The same things were measured in two ways. Each way mixes the same 9 hidden numbers, adds some noise and spreads widely along 7 directions of its own, which tell nothing about the thing.
Some things both ways: the first way, then the second way.
[ -5   8   3   4 -15   2  -6  20  -5   9   4   8   6 -16  14  13   6   9
  28]
[ -1  -4   1  12   1  -5  -7   8   7  -3  -9  -8   3 -11  -5  -2   6  -3
   7  -7  -3 -11   0   7  -1]

[ 21   6  -2 -10  -3   7   1 -17  39   5   4   2  11  -3  11  17  12  -6
 -10]
[  6   2  16  -1 -11   5 -15  -2   4   6  -2 -12  12  -2  -3  19 -19   4
  -6   0  -4   0 -15 -25  -8]

[ -4   9  -9 -13 -19  -3   6   1  12  10   4   2   0  -8   5   2  -8  -9
   2]
[ -1 -12   0 -22   7  -2  13 -12  -4   1  19  -2  -7   1   8  -8 -20  14
   7 -13   1  11  -3  -1   1]

[  6   4   7  -2  18   6   3  -3  -1   6  -2  27 -10   6 -23 -22   1  12
  -3]
[-12  12  -4 -14  37   7   7 -12  -6  18  26 -12   9   4  18 -25  29 -20
  -2  14   7  -1  16  11  -6]

[ -5 -10   0  -5   7   5   0   9 -22  -1 -12  11   1  21   2 -16  -4   1
   0]
[ 29  -9  17   7 -12  -4   8   6 -13 -11 -13  -7  -9  12  -4   6 -18   2
 -14   2 -17  -7  11   0   3]

[ -8  36  13  -9 -30  -6  -9  -6  -6 -12   2 -17   9  14  -1  10 -10 -15
   1]
[ 12 -21  -5  10  -8   1  -2  26  -1 -18   5 -26   2   0  -8   9  14  14
   5 -13  -5 -14  19  30  22]

[ 14   3 -12 -11  -3   5  10   8  -2   4   3   2   8   2   9   6   5  -2
   6]
[  1   1  -6   1 -26  -5  -9  -8   8   6 -24   8   1   1  -7  28 -19   7
   4   9  11  -6 -11  -1  -7]

[-12   7   1   1   2 -12  -1   3 -33   4 -13  10  16   0  27  14 -15  13
   3]
[ -6   6 -26   1 -11   7  -6 -21  10  -7 -13  10  16  12   2  -2   2  -5
   0  14  14   0   1  -8   5]

[ -5  -3  -9  -2  -6   9 -12  28  -1  19  16   4 -16  10  11   0 -19  -3
   4]
[  1  -2   1   0  -4   2   4   4  14  20 -30  -8  40   1  14   0  17 -11
   6  18   3 -15 -15 -12 -23]

[ 11   2  -5  -2   9   8  -6  -4  16   1   9  -6 -12  10 -18  -8   4  -5
 -19]
[  4   9  -7  17   2  -6 -10   5  -2   4   7   2 -26  -1   0   3  16  -9
  -6   3 -11  -1  17  28  -3]

[  0  24 -12  -5  -3  -1   6  18  -2  11  10   9   5  -2  -5  -8   4   9
   5]
[  8  -9  10   4 -15  -1   3   7  -2   3 -21 -12  18   2   7  13 -14   1
   3  -2  -9 -10 -13  -6 -25]

[  0 -10  15   5  25  -2 -11  -8 -21 -10  -2  12   0  45  21  -2 -11 -17
  -6]
[ 16 -10  12 -16  36   5   4  20  27 -11   8  -7  15  27  14  25   7  25
   3  17 -30  -2   4 -13  -9]

[ -5   2   2  16   8  -5   8 -11  31 -13   8   2   8  -5  14   9  27  11
   8]
[-18   4 -17  -6  -4  -3   3 -20 -13  13  -5   9  -4 -11  -5 -18  -9 -10
  -4 -16   9   8 -11   4   3]

[ 10  -1  -1  -8   4  12   2   5  -3  14   2  19  -2   3  11 -10  -8   4
  -1]
[-14  21 -16 -24   1   9  -5 -24 -17  13  15   5  -3  -9  -7  -4  14 -16
 -13 -12  10  -4   2  12  -5]

[ 10  -3   9 -13  -9   2 -19   3 -18  13   1   7   4  16  25  12 -24 -18
   3]
[  6   2   2   5   2 -13 -15   3   1 -10  16   9 -45  -7 -17  14 -12  12
  -6 -15 -14   9   8  12  17]

[-12   1 -19  21  14 -10  -6  -2   7 -22   8 -27  -4  24   1  15  15  15
  -4]
[  4   1  -8   4 -14  -9  -2   3  -5  15 -17  10  -7  -4  -6   7   9  -2
 -12   4   5   1  -2   9   4]

[ 17 -16  -2 -18   6   9 -12  10 -14  25   3  23 -14  24   2 -15 -31 -14
  -5]
[  7  -6  10  -7  -8  -1   8   0 -21  17  -6 -10  12  -2   4   1  -3   1
 -10   3  16   3  -5  -5  -5]

[ 13   8   0 -17 -26  25   5  20  -1  18  -4  19  10 -20   4 -15  15   6
  16]
[ 10 -12 -15   2 -27  -7  -4  -3   5 -21   1  -4  -9   6   9  18 -11  18
   8  -6  14  -2   4  10   2]

[-9 12  2  1  2 -6 -3  4 11 -7 17 -7  2  9  2 17  1 -1 -8]
[ -5 -10  -6  -1  14  -7   4  -6   3  10  -5 -11  16  -4  24 -19   8   0
   9  -3  15  -3  -9  -3  -4]

[  9  11   7 -22  -5  12  -3   8 -11  -2   5  -6   0  19 -25 -13 -10 -15
 -22]
[  5   9  21  -1  30  -5  -2  -4  10   0   3   1   2  11   9  -2  -5  -4
  -3  20  -9   3   0 -28  -8]

[  9   1  15  -6  10 -11  -4  -9 -36   9   1  12  -3  -3   4  11 -33  -8
  -7]
[ 11  -6  24  12  -4  11  -5  15   5 -13  -2 -22  25  -6  -9   2   8  -4
   9   6  -5 -15  10  -6 -11]

[ 12  15  -7 -26 -21   7  -1   4  -7  36 -11  23   6 -17   8 -13 -16  -5
   1]
[ 24 -14  11   1  -9   9  -3   6  10 -19   8 -14   3  16   6  20 -18  19
   4   2 -18  -4  10  -1  -9]

[-16   3  -4   3 -12  -2 -13   7  20   2   0  -8   5   8  22  26  -6   2
   2]
[ -3  -4 -20  -3  14   5  -7  -6   0   2   7 -11   9   2  10 -12  15   2
  -5 -11   3  -3   4  10  15]

[ 10 -21   9  10  28   3  -2  -2   5   9  14  23 -18   7   6  -9  -8  -6
  -1]
[-14  -2 -14  -7  -1  -3   2  -2   5   5  -4   8   5  -5   3   3   3   2
   7  -9  -2   5 -12   2 -11]

[  1  -6  26  16  14  -5  -9 -26  13  -7   9  13   1   0  26  14   5  -5
   1]
[ -4 -12 -11  10 -17   6  -4  12  15 -18  -6  -6  22   4  -1   6   4   6
  11  -4  -7   3  -6 -10  -3]

[-11  -4   2   8  20 -12  -9  -1  -5 -11   7 -12   1  23   5  32 -16  -1
 -20]
[ -7  11  -6   0  16  -5 -11  -7 -11  -4  18   0 -19  -4   2  -9   6  -8
 -12 -18  -5   6   2   1   5]

[  2  -8 -13 -11 -16   0  -8   2  13  23  -5   2  -4  -4  14   8 -18  -9
  -3]
[  7  -3  -4   4  -9  -1  -1  -9 -18   6   2   1 -14  -5  -8 -11  -7  -2
 -13 -12   2   5   8  12  13]

[ 3  0  2  1 -2  5  5 16 -5 -2  4  8 10 -7  9 14  9 17 20]
[-10   9  -1  -2  10 -13 -15 -16  11   3  13   4 -27 -13  -5   4 -18   3
   6  -9   2   2  -6  -2   6]

Other things, the second way, with their names:
<537>: [  0 -16  -5  -4 -12 -22   9   2  16   8 -24   0  -2  -6   1  -5 -13   6
   8  -4   4  -1 -20 -11  13]
<677>: [ -1   0  -7  15 -21   3 -10   8   1  -9 -17 -10  12  10  -7  12  -9  -9
 -13  -8 -22  -1 -11 -12   2]
<162>: [ -6  -9   2   8 -14   1  -6  11   7  -6  -6   2   1  -4 -16  20 -15  13
  11  -4  -4   7  -6   0  -1]
<321>: [ -2  -2  11   0   9  -8   1  15   5   3  10 -11  -2   0   5   6   6  -2
   1   2 -11   4  -3  -2  -8]
<738>: [ 16 -14  18  -9  16   5  -6   7   9 -13   4 -21  14   7   1  11 -17  19
  -2  -9 -16  -6  -5 -22  12]
<514>: [  3   1  -1  -5   4   2  -7  -1  -9   7 -10   2   2  -2  -4  13  -3   6
 -12 -11  -4  -1  -9  -1  -2]
<161>: [ -2   2  -2 -21  14 -16   3  -6   7  10   8   6 -12  -8   7  -5   8   5
  -3  -8   5   3 -12  -8   5]
<693>: [ 18  -8 -14   7 -19  -3   1 -10 -17   2 -24  -1 -13 -15  -9 -14   1  -2
  -5 -26  -1 -26  14  41   7]
<120>: [  9  20  15  10   4  -2 -14  -3  16 -16  13   6 -30   0 -16   1  -5 -16
  -5   2 -40  -4  14  -5  -2]
<36>: [ 29 -19  25  -5 -18   2   2  15   3  -6 -16 -31  23  -9  -1   7  -3   9
   1 -12  -7 -27  -5  -8  -5]
<478>: [-21   2 -16   1 -20   1   5  -2  -4  17 -11   5   9 -10 -10  -1   7 -13
   8   6  14   4  -3  16  -8]
<652>: [  3   6  -1  -6  10  12  -6  -3   3 -22  19 -14  -1  14   5  17  -3   3
   3  -6 -22 -10  15  12 -14]
<332>: [ -3   8  -7  -7   2  -4  14   3  -3  -1  -2  11  -5   7  -5  -2  16 -12
  -5   7 -11   2   6   8  -6]
<528>: [ -2  -5 -14  -4 -12  -1   4   0  -5   4  -8   5   5  -1   2   5   7   3
   0  -3   6   1  -4  11 -10]
<203>: [ -9  14 -17  -6  13   9 -17 -28   1  -8  26   1 -17   3  -2  -3  -6  -2
  -1  -2   8   3  16   8  15]
<88>: [  6 -18  12 -12  18   2   5   7   9  -9  13 -11  18  -4  10  -6   5  18
  15  -5  10   2   0 -13  -1]
<4>: [ -3 -11  -4 -11 -17  -1   3 -19 -12   4   1  -1   6 -12   3 -11 -19   7
   2 -18  23   9 -14 -13   1]
<493>: [ -4  13  12   6  20  20 -10  -5  16 -13  30 -15  17  11   9  -1  11 -12
  12  21 -10   0  20  -9 -20]
<771>: [  7  -5  -4 -39  14 -11  12 -10 -17  -5  13  12 -16   7   9   9 -11  23
 -16 -24   5  13 -12 -11  10]
<524>: [  6  -2   1  -5  11  13   7   2 -14  -6   9 -25  20  10   6  -2  16  -6
  -1   5   2 -16  20  18  -5]
<70>: [ -5   5  -1  -1  -8   8 -18  -6 -20  -4  17   0  -7 -14 -16   7  -2   3
 -12 -21   9  11   0   0   5]
<142>: [  6 -26 -11 -16   1  -7  11  -4  11  -9 -12 -10  21   1  16  -5  -8  23
  14 -14  14  -7 -13 -10   8]
<583>: [ 17 -15   9  -3   5  -6  10  10  -1   0 -11  -5   4   5   7   8   0  15
   5   4   1  -7   5   8  -6]
<95>: [ -9  -4 -17 -11   7   0   2  -1  15 -11  12   1   3  10   4   8   6  10
  10   5   2   6   4   2   7]
<770>: [ 10  -5 -10  -1  -6 -12   4 -11  17   6 -16   9 -13   9   6   4 -17   7
   3   9  -4  -3  -1   3   5]
<443>: [ 13  -7   9   1  19  13 -11   6   0 -16   6 -18   5   3  -6  16  -6  17
   4 -12 -19 -18  16  16  -2]
<164>: [ -9  -5 -14 -11   2  10   2  -4   9 -11  19  -7   9   7   5   4  -1   6
  12  -6  -8   4   4   6  -6]
<699>: [-11   5 -15   9 -28  -4  -8  -7  17 -20  -4   4 -13   4 -14  18 -25  -4
  10  -5 -16   2  -4   0  -1]
<391>: [ -1   9   7  18   3   0 -12 -15  -7   4 -16   2  -7   4 -11  -2 -31 -12
 -10   2 -15   0  -2 -11   2]
<220>: [  1   3   2  -1  -3  -1   7  -3   3   8 -12   5  11   1   9  -4  11  -9
   5  16   7  -5  -1   0 -23]
<379>: [-10  18   0 -24   1  14   0 -14 -17   2   7   4  21   2   1  14  11  -9
  -9   4  18   0  -5 -13 -25]
<339>: [ -1   7  -1 -19   7  -8  -4  -8  -1   5  12  10 -29  -1  -9  18 -16   9
  -9 -12 -14   7  -4   4   3]
<94>: [-15   8   5 -10  -5  -8   4   1  -1   6   1   8  -3  -7 -11  10  -3  -7
   3   6   7  10  -9  -9  -9]
<758>: [ -3 -18   2 -18 -11  22   7  10 -21   5  10 -21  43   3   0  16   0  18
   0  -7  19   9  -6  -4  -8]
<288>: [-12   9   2  -6 -21 -17   7   5 -16  13  -9  10  -2 -10  -8  -2   5 -21
 -17  -4   5  16 -23 -20  -7]
<106>: [-11   9  12   4  -5   1 -22   5  34 -15   7  -4   5   6  -6  31 -25   3
   7   5 -27  10 -23 -43 -13]
<190>: [ 17 -14  28 -10   9  -9   9   9   1   0   9 -10 -13   4   8  16 -26  18
   4  -5 -20   2  -4  -6 -15]
<93>: [ -4   7 -18  -6 -20 -15   1 -13  15  -8   1  10 -15  -1   7  -4   4  -9
   7  -1   2  -2  -2   1  -5]
<47>: [  7  -2   2  -6  18  12   3 -13   1  -7  13  -2   5  12   6  -8  -4   4
   3  10   0   1  16  -2   0]
<651>: [  1   3  -7  -2 -30   9  -1  14 -13  -7   8  -8   9   8 -10  30  17  -3
  -6   9   9  -1  11  18 -10]
<173>: [ -6  -1  12  -6  13  -5   2  -9  -5   4   6 -11   3  -7   8  -4 -10  -2
  11  -1  13  -5  -3  -3 -13]
<752>: [  1   7  15  11   3  -5   1  10  -3   0   4  -6  -4   3  -2   0   9 -16
  -1  17  -5   0  10   1 -10]
<110>: [ 12 -15   5  -6 -20   1   7   2  -3   2 -15  -5  18 -12  -3  -1   2   9
   8  -3  19 -10  -2   2  -8]
<147>: [ -1 -18   0 -15  -7  -4   6 -10   3   5   1  -9  12  -6  14   1 -21  18
  15 -11  19   3 -17 -10  -7]
<10>: [  3   9  -5 -13  18  -7   0 -15 -14   6  -3  13 -17  -7  -2 -11   8  -3
 -15 -12   3  -5   4   6   7]
<462>: [ -2  -6  10 -15   6 -20  22  -4  10   9 -18  12   2   9  12  -5 -26  -1
   1   6 -14  14 -30 -37 -13]
<306>: [ 12 -15  -1 -18  -6  -6   3   4   3 -15  10 -16  -1   5   2  11  -8  18
  -2 -14  -1  -4  -2  -4  17]
<241>: [  0  -1  10  -4   4  -9  -6  -7   0  13  -4  -7   4  -3  13   5 -16   3
  -3  -1   9   4 -21 -22  -8]
<761>: [ -5   1 -14 -15   9  10   1  -7   0 -13  -1  19   7  17  -3  20 -12  15
  -5  -5 -13  14  -7 -11  -7]
<596>: [  2   1   0  -7  -1  -1  -5  -1  11 -11  18  -2  -7  -2   0   2   5   3
   0  -6  -7   5   1  -7   3]
<509>: [ -6   4  10  -3  23  14  -4 -13   0   1 -16   5  34  11  -1  -2 -20   0
  -7   6  -7   9 -18 -46  -6]
<550>: [ -6  -2 -14  -6 -11   8  -4 -18 -12   0   4  -6   5   0   4   5 -14   4
   1 -15  12  -1  -1   8  -6]
<490>: [ -4   3  -5   3  -9 -20 -12   1   8  -1   0   7 -34 -22 -15   2  -5  -2
   0 -25 -14  -1  -9   9   9]
<398>: [ -1   4  -6 -20   0 -10  11  -5   4  -9  12   0  -6  16   9   6   0  -3
  -6   6  -2   8  -3 -13   2]
<201>: [-17   5 -11  -2  13  -5 -13  -2  12   4  11   7  -4  -7   0   4   5   4
   2  -6  -1  12 -11  -8   3]
<314>: [ -4  18  18  -1  28  11  -7   1   6  10  30  -9 -10  -2 -12   0  14 -14
   3  20 -16  -3  26  13  -5]
<184>: [  8   9   1  -7 -20   2  -9  -8  12  -5 -12   7  -3   1 -16  19 -15  -2
  -7  -2 -18  -9  -7 -12  -2]
<121>: [ -1  -5   5   4 -18  -3  -9  10   9  -7  10 -12  -2  -4  -4  14 -10   4
   1 -11 -14   7 -10  -9  -3]
<253>: [  9 -14  -6 -21  -2 -10  15  -7  11   2  -2   0  -1  -2  11  -8   0  12
   9  -5   6  -5  -5   0   2]
<192>: [  4   2  -7  29  -6  21 -15  -4  -3 -10 -11  -8  19   6 -12  -7   5 -10
   0  13   0  -8  22   9   6]
<681>: [  3 -17  17 -19  22  -1   0  -8  16  11   3 -14  22  -1  18  -1 -22  23
  11  -1   9   6 -23 -39  -1]
<618>: [ 16 -26  11  -2 -20  -2  26  10 -18   4 -16 -21  24  -4   3 -19   5  -2
   4   1  16 -10   5   6  -1]
<457>: [  6  -4  17  -7   5 -14  -9   8   1  11   7  -5 -21 -13  -9  16 -13  15
  -5 -11  -5   2 -10  -3   8]
<776>: [ -4   5  18   2  27  -8  -3   4   3   6  19 -10  -9  -4   8  -6   6  -8
   1   5  -8   3   4  -4  -8]
<133>: [  5  -7  -3 -10  10  -9   1   0   4  -9  -3  -8   1   4  10   5   0  10
   0 -10  -4  -9  -6  -3   2]
<229>: [ -4  11   7  13   7 -20  -6  -3  11   0  10   8 -35  -8  -6  -9   1 -14
   4  11  -3   5  10   4   5]
<440>: [  5  -9 -10 -17  13 -20  15   3  -3   6  -1  10 -15   3  14  -8  11   8
  -9  -9   0   6  -8   1   9]
<532>: [ -4  -8   1   5  30   1  -5   3  17  -2  21 -21   2   1  16  -9   6   6
  19   3  -5  -5  11  10   1]

Some of these things the first way, each followed by its name:
[ -7   8   9  -9 -34  17  -8  11  16  -8   0  -9  15  11  22  10   8  -7
  12]
<738>
[  2 -14   4  -9   8  -9  -4  -9  -9   0  18  -8  -5  21  17  19 -38 -20
 -27]
<4>
[  9 -12   3  11  26  -1  -7 -11  11   0  -1  14   9  22  28  11   8  -1
  -1]
<514>
[  5   3   6  -2   2  -4  11 -24  12  -4 -12   9  21 -11  19  10  19  -1
  -1]
<47>
[ -1  -1   5  -8   4  -2  -6   4 -23  16  -1  18 -12  10   4 -10 -26 -21
  -2]
<332>
[ -9  14   1 -11  -9   4   9   7  -3 -13   8  -9  10  11   7  10   3  -9
 -11]
<652>
[-23  -2  -4   8   3 -12  -2  15  -6   0   8   8   0  12  18  13  -4  -3
  16]
<462>
[-12  23  -2 -16 -31   0   0   4   1  -2  -7 -11  11   4   2  14  -8  -8
   2]
<306>
[ 27 -16  14   6  15  11  -5 -15  26   5  -5  30   8   3  25   8  25   0
  23]
<457>
[  9  21   7  -2 -14  10   4  -5  -9 -13  14  -8   8   4   6 -14  13   4
  -3]
<110>
[  8  12   3   1  -5  -2 -11  -9  25   9   6   6   6 -11  11  20   8   2
   4]
<201>
[ -3  13  -5  -4  20 -18   1  -7 -23   3  -9  -2  14  15   8  15 -18  -3
 -20]
<10>
[ -2   9   0  -3 -16   1 -10   2  14   5  14  -4  -8  -1   3  15  -9  -3
   0]
<121>
[ 10  15  13 -14 -28  10  -7   6   4   8   6   5   6 -16   4  10   8 -12
  13]
<229>
[  2 -24   7   4  23  -7   5  -8  -1 -13  19   3  -3  21  19  20 -14 -10
 -10]
<147>
[-15 -15   1  12   8 -12  -1   2  -9  -9  -4   0  -2   1  16  24  -4   0
  15]
<95>
[  4 -12  -1 -13  16  -3  -6  -3 -10   9  -9   7   0  28  12   9 -25 -22
 -21]
<771>
[  8  -5  12  -1   6  -5  -7  -8 -10  -7  18  -4  -9  21   8   4 -20 -19
  -5]
<162>
[  6  -6   4  -7  -8   7  -9   2  -2  20  -3  12 -12 -13   0   0 -20  -1
  -1]
<596>
[ 12   0  -7  -3  -3  -2  -6 -10  13  14   2  14  -1   5  14   2  -2  -3
  10]
<758>
[  2  -8 -17   1   5  -3  15 -12  22   5 -14  -4   1 -23   6  23   4   2
  -4]
<184>
[ -9  16   5  -3 -12  -4  -1   4   1  -1   6  -1  -2   1  -1   3  -8  -6
   8]
<537>
[-11   4   1  -1  -8   7 -14  20   3  14   1   9 -10  12   0  -9 -17   4
   4]
<677>
[  0  -9  11   6   9  11   7   1  -3  -2   6  16 -10 -13  -1  -5   7   8
  -1]
<93>
[-1 30 -2  0 -9  0 -5 -1 -1 -8 18 -9  8 19  9 -7  9 -1 -7]
<528>
[-11  26 -10  -3 -20   1  -6  14   1  -4   8 -18   2   5  -6  10   3   6
   1]
<161>
[ -3  11   9   1  -7   8  -6  16 -20 -11  10   2   0  12  -9 -10  13   9
  14]
<752>
[ -7   2   2   6   3   3  -2  17 -29 -19  12  -8   0  36   7 -14   4   3
   5]
<583>
[ -2 -18  13  17  16   7   9  -6  12  -9   6  19 -10  -2   3 -14  16  11
  11]
<164>
[-17 -10  -7   4  -4  -2   3  13 -10  -2   6  -6 -10   4   6   6 -13  -1
   4]
<253>
[-14  25 -19  -7 -15  -6   9  11  -7   1   6 -22   5   0   3   2 -14   1
 -13]
<693>
[ -6  14   6 -13  -8   3   1   8 -17   6 -13  19   4   4  -5  -5  -6  -2
   6]
<398>
[  8   2  -3  -4   6   9   2  10 -12   5  15   5 -13   5 -11 -20  -3   1
  -9]
<220>
[  4   1  -8 -15 -10   4   4   8  -4  23  -8  19   2  -3  12  -9 -14  -9
   6]
<770>
